Each new row is followed by its nearest point in the smallest flat space through zero that holds the last named rows.

Q64 (4 x 15)
[[-34.8,-12.3,24.0,-3.5,5.7,7.1,-6.8,-25.1,-29.0,-3.6,-5.7,7.3,-9.7,-70.0,39.6],
[15.3,3.7,-24.6,3.3,-10.3,15.3,1.4,-13.4,-2.1,-24.1,-6.1,22.6,-13.1,-8.8,2.3],
[-21.9,-7.0,4.5,-25.2,3.4,21.0,31.0,5.6,10.5,-2.5,11.8,-9.7,-33.3,10.4,-12.3],
[48.9,-9.4,10.0,5.4,-21.1,16.5,47.4,22.1,10.2,-12.0,-2.6,6.6,18.0,-3.1,35.0]]
New rows:
[46.7,-5.1,-32.6,25.1,60.0,15.8,-21.4,20.2,-1.4,-18.5,-19.6,30.1,-21.8,5.0,-18.0]
[23.7,11.2,-34.0,10.6,-8.8,3.0,-13.6,-9.6,2.9,-18.5,-6.7,20.3,-2.6,12.7,-13.7]
[17.5,2.4,5.2,-21.0,15.4,13.2,47.3,7.2,9.1,33.8,-22.4,4.5,17.2,7.9,39.9]
[17.6,-10.2,21.3,-3.0,-7.6,7.6,35.3,20.0,7.3,3.3,3.0,-8.0,11.3,-1.3,22.5]
[-1.0,-10.0,-6.2,-8.3,6.1,-9.3,-25.0,-49.9,-31.3,29.7,3.7,5.0,6.2,13.7,-7.5]
[-15.4,6.3,-6.1,5.8,8.2,-13.6,-31.7,-13.0,-9.0,5.3,-3.1,1.2,2.1,-4.5,-10.4]
[-12.2,6.5,21.6,8.7,13.5,-11.0,11.3,-19.5,20.6,-10.0,-52.9,18.1,-59.7,-13.1,25.3]
[-14.7,-4.6,-1.0,-8.1,-0.4,15.0,6.2,-13.5,-8.1,-11.8,-0.7,8.8,-20.3,-24.7,9.4]
[-17.1,-2.7,-24.2,-19.2,31.3,-0.3,32.6,9.9,-37.1,-9.2,26.0,12.1,-15.3,44.6,-36.0]
[-14.3,3.2,-13.6,-17.0,4.5,10.2,9.7,3.1,13.9,-2.0,9.6,-6.4,-27.7,30.8,-32.5]

Q216 (4 x 15)
[[2.0,3.3,45.1,-41.5,-33.3,-20.1,-0.3,10.8,10.6,-43.5,1.6,-31.6,13.3,-16.8,-11.1],
[15.0,48.3,3.5,-33.0,2.5,6.0,35.7,-24.2,-15.0,17.9,40.5,-4.8,44.3,-39.0,-24.6],
[-11.7,-24.6,21.1,-62.5,-25.5,17.0,65.5,1.0,-35.9,-9.0,48.6,-15.8,5.3,16.3,-13.7],
[17.8,43.4,24.5,-0.7,-58.9,-23.4,49.2,-27.1,-38.4,15.9,48.0,-12.0,38.1,1.8,7.3]]
New rows:
[-43.5,-11.2,-22.3,-0.2,-0.4,-2.9,16.6,7.5,3.2,12.9,35.6,55.3,26.8,23.0,55.3]
[-4.1,-10.8,-16.1,15.0,-1.0,9.9,20.4,-6.2,-21.0,22.3,13.3,12.7,-8.6,24.1,10.3]
[14.1,-40.3,9.8,-2.4,-15.8,26.1,43.1,1.7,-2.9,-6.2,2.3,39.1,6.8,8.7,43.5]
[-8.4,-22.6,-2.2,-1.9,-10.9,7.5,22.6,1.8,-19.1,5.3,12.8,2.8,-12.2,26.8,7.8]
[55.3,51.3,6.3,19.5,16.7,-8.1,-10.6,-12.9,9.5,-4.1,15.2,-42.8,1.1,-18.8,41.6]
[16.8,41.1,5.7,20.0,-10.3,-20.3,-14.0,-13.1,7.2,5.9,-2.8,-2.3,22.8,-22.0,2.1]
[14.7,-3.8,55.3,-19.5,-1.9,-0.2,11.5,21.9,21.8,-0.3,19.7,8.1,4.7,5.1,5.8]
[-1.2,-3.2,17.9,-20.8,-14.7,-5.0,7.1,4.4,-0.5,-16.4,5.5,-12.6,4.0,-2.5,-4.7]

Q581 (4 x 15)
[[29.2,-24.8,-26.4,-14.6,13.8,-24.7,-3.5,-23.4,-1.7,-1.9,4.9,-2.1,-21.1,-9.8,-2.5],
[19.2,-21.2,-31.6,-15.0,18.7,28.9,27.4,-33.3,16.3,-10.0,-7.8,-49.2,-22.5,21.5,19.9],
[-15.8,-24.4,17.7,-1.9,1.0,-0.9,-24.9,1.8,25.5,-46.3,15.2,-2.4,-8.8,-50.2,48.1],
[-24.7,-6.4,-30.7,37.0,-1.6,33.7,31.6,-15.4,6.3,14.9,-16.1,20.7,22.4,61.4,-33.0]]
New rows:
[16.6,4.1,24.6,-28.8,-34.5,45.2,-14.2,-9.6,10.0,6.7,31.6,6.7,-30.1,22.7,-28.3]
[3.2,11.0,3.3,-4.5,-0.8,6.6,6.5,3.4,-4.2,7.9,-3.8,-11.3,0.5,8.4,-2.0]
[1.0,-23.3,-10.2,-16.4,10.4,-4.4,13.5,-3.8,0.0,33.7,6.8,-45.4,18.8,23.7,8.0]
[14.6,3.0,-11.6,-10.9,6.7,11.4,16.2,-10.1,-1.9,8.6,-6.7,-25.7,-8.5,17.6,-0.7]
[-60.9,-25.4,-14.2,-43.5,23.5,-25.7,-21.8,10.9,-28.1,30.5,-6.6,18.3,18.3,-34.1,-2.6]
[0.2,-3.0,5.7,2.4,-3.5,-24.7,-17.5,6.6,-5.9,-0.6,7.4,24.9,2.1,-19.1,-6.9]
[31.1,4.8,-7.1,-34.7,-5.5,13.8,-28.1,41.0,-24.0,-5.8,11.1,9.2,14.1,44.0,-54.6]
[12.4,20.8,-0.2,-3.7,-3.5,-12.1,4.9,7.6,-21.2,29.4,-5.3,6.6,5.1,16.6,-28.9]
[-15.7,-6.2,-4.4,-1.6,28.4,-15.6,14.3,-5.3,-19.9,14.7,0.3,20.6,-14.9,-4.4,23.9]
[4.4,-7.3,-5.8,-0.4,2.2,-8.8,-3.5,-4.5,-0.5,-1.1,2.2,6.3,-3.0,-4.2,-2.6]

Q845 (4 x 15)
[[27.8,1.0,12.1,-1.9,-23.2,-15.3,2.9,7.3,-2.6,-23.8,17.2,13.1,-18.7,3.0,-4.7],
[-18.8,-26.0,7.6,-49.6,-30.5,-59.5,-17.5,-41.2,-54.6,-21.5,20.2,-41.4,10.2,-27.8,-19.9],
[-39.4,-26.8,5.2,11.8,-27.7,-21.9,14.7,19.2,18.5,-5.9,-8.9,-19.7,-13.1,20.7,14.8],
[-7.1,-7.7,-11.9,6.3,-13.5,2.1,-15.1,2.8,-23.5,-9.8,-8.0,-24.5,-10.3,-16.6,-15.1]]
New rows:
[-18.0,20.0,-21.3,-4.4,25.7,30.7,-33.3,28.9,-36.4,15.8,-19.4,16.4,2.0,1.0,-26.0]
[2.6,11.9,-21.1,13.6,20.8,35.1,-17.3,0.1,-14.2,11.9,-16.9,-8.7,4.2,-18.9,-12.8]
[30.8,-13.1,-2.3,30.6,-16.8,38.1,-35.9,-37.8,1.8,5.0,-30.8,-1.5,9.5,33.7,36.4]
[3.5,7.3,-7.5,13.7,10.1,20.4,-1.7,8.5,5.9,6.6,-8.8,4.3,-1.7,-0.1,-0.1]
[-13.9,-19.9,0.1,-12.0,-37.5,17.2,8.9,3.6,22.4,37.1,8.8,35.4,-25.1,-24.3,-16.7]
[0.8,-1.2,2.3,6.1,-4.9,-0.2,4.6,8.0,8.0,-2.7,-0.2,3.7,-5.9,6.5,3.6]
[-32.6,7.3,-13.4,7.1,25.0,-37.9,-31.2,-5.9,-16.4,-32.0,5.0,22.6,-5.5,-5.0,-7.7]
[-3.3,-4.2,0.0,-9.1,-4.5,-9.3,-4.9,-8.4,-12.2,-3.5,2.9,-8.9,2.4,-7.1,-5.1]
[-16.1,19.2,-11.9,30.4,-26.6,22.5,-16.3,-29.7,-18.3,10.2,15.3,9.9,-1.1,-29.5,-25.1]
[7.5,5.1,-12.7,4.2,3.1,14.7,-16.2,-2.5,-21.3,-2.3,-5.9,-10.6,-2.6,-18.9,-15.5]
[-1.5,31.3,-10.8,-18.1,-31.9,10.6,-38.0,-1.7,-3.6,-16.9,12.8,-0.5,-1.3,-13.3,-2.3]
[14.7,2.8,-3.1,-2.5,-7.1,0.0,-10.7,-3.1,-18.7,-10.9,4.5,-3.9,-6.6,-13.4,-13.1]

Q204 (4 x 15)
[[-4.1,6.8,-2.7,-9.3,11.3,-21.6,13.8,-17.7,-19.4,-14.9,6.2,38.7,-33.0,39.2,12.1],
[-10.5,4.9,-6.5,9.2,5.0,35.0,-25.7,-5.4,-18.9,-34.1,-32.9,-30.7,15.5,-0.2,15.1],
[-3.3,-16.6,44.4,16.4,2.0,-19.9,-12.4,-14.0,38.5,-60.6,10.2,-22.3,40.2,-2.5,-23.0],
[-14.4,-1.4,-32.7,14.3,-8.7,2.0,-31.4,-20.9,4.3,-3.6,-27.4,-3.3,27.2,-8.5,-8.8]]
New rows:
[15.8,-12.1,-0.6,43.2,27.2,26.4,-28.4,1.2,-34.0,-3.0,-20.0,-2.6,19.2,-18.8,-9.3]
[-6.0,2.0,-10.6,7.1,-1.4,22.8,-18.6,-0.9,-7.2,-9.1,-21.6,-21.3,15.0,-9.2,5.1]
[-9.6,9.9,-8.1,36.7,42.7,14.2,26.2,3.9,6.5,-10.1,-6.4,2.7,6.4,12.9,18.2]
[-1.9,2.9,3.4,-0.9,5.3,6.8,-0.9,-1.9,-10.1,-14.4,-5.0,-2.5,-5.1,8.8,8.4]
[23.7,-9.4,-3.3,-15.3,-26.1,-17.3,-19.8,-18.7,-21.2,-12.2,8.4,6.0,-5.5,10.0,28.6]
[-3.7,2.8,-4.3,-1.3,3.9,-4.6,-0.1,-8.9,-8.4,-9.1,-3.1,11.0,-8.2,13.6,5.0]
[12.2,-2.1,27.7,11.9,10.9,-11.1,-18.0,33.6,11.7,4.6,6.4,-44.9,-16.5,-28.3,-18.6]
[10.4,-6.0,26.5,0.6,-2.4,11.9,6.3,22.2,15.6,3.4,12.1,-28.5,12.9,-22.5,-6.0]
[-2.8,19.9,29.3,36.0,43.7,19.4,28.4,-20.5,-18.6,25.4,-1.7,6.2,2.1,19.2,45.2]
[2.7,7.3,6.9,-8.5,9.3,12.7,10.8,7.0,-21.6,-6.8,-0.1,0.8,-22.1,14.1,18.1]

Q259 (4 x 15)
[[11.2,4.5,21.1,-24.2,-19.6,8.6,15.1,-16.5,-2.5,6.9,-18.2,13.8,-27.1,28.6,-1.2],
[7.3,-20.5,-46.1,-28.7,24.2,-12.9,-21.4,-15.9,-22.6,33.5,32.8,16.3,-28.1,-7.4,-28.9],
[4.1,-22.3,3.6,4.8,-18.4,7.2,4.2,19.2,36.2,39.7,-0.4,-24.8,-48.7,-40.3,6.4],
[6.8,-2.1,22.1,42.5,-16.5,2.5,30.8,5.0,-18.4,-2.0,-35.4,-13.5,10.3,-17.9,-29.0]]
New rows:
[-30.7,-26.4,-14.8,31.6,2.9,50.2,-16.9,-23.4,-21.5,-48.3,14.2,-10.4,62.9,-40.9,-38.4]
[-9.3,2.4,-16.4,42.6,22.4,-12.2,-3.5,9.6,-25.7,-23.1,3.7,-8.6,53.2,-21.6,-19.6]
[-31.1,23.7,13.7,4.7,9.6,-23.9,-24.0,-30.4,26.3,-3.5,-39.1,-4.5,5.6,-19.8,-13.6]
[-2.2,2.8,5.6,9.6,-1.9,1.0,3.0,4.5,2.3,-6.7,-4.7,-4.6,8.9,-2.7,3.1]
[-1.9,2.0,-7.7,44.9,-28.0,-33.0,-18.4,-10.6,-27.1,12.0,4.6,0.2,27.0,-30.6,6.4]
[-3.2,-4.4,-9.0,29.2,9.1,-6.3,1.4,8.6,-12.3,-4.1,-0.4,-10.2,21.3,-22.8,-16.1]
[17.1,12.5,18.7,24.6,4.7,-29.4,-28.8,-10.1,-19.4,-18.2,-14.0,0.5,-10.1,-43.9,34.5]
[-4.2,0.0,1.2,15.7,1.0,-0.5,0.2,9.5,5.1,-5.1,-0.9,-9.5,11.2,-12.4,3.1]
[-5.7,13.7,-12.2,-67.7,-19.3,20.0,-26.1,-4.5,-19.4,-12.6,-14.7,-8.3,-19.4,-18.5,5.6]
[3.0,-0.3,-3.2,-27.4,-0.8,1.8,-6.6,-9.0,5.4,8.4,8.1,10.7,-19.5,15.5,7.7]
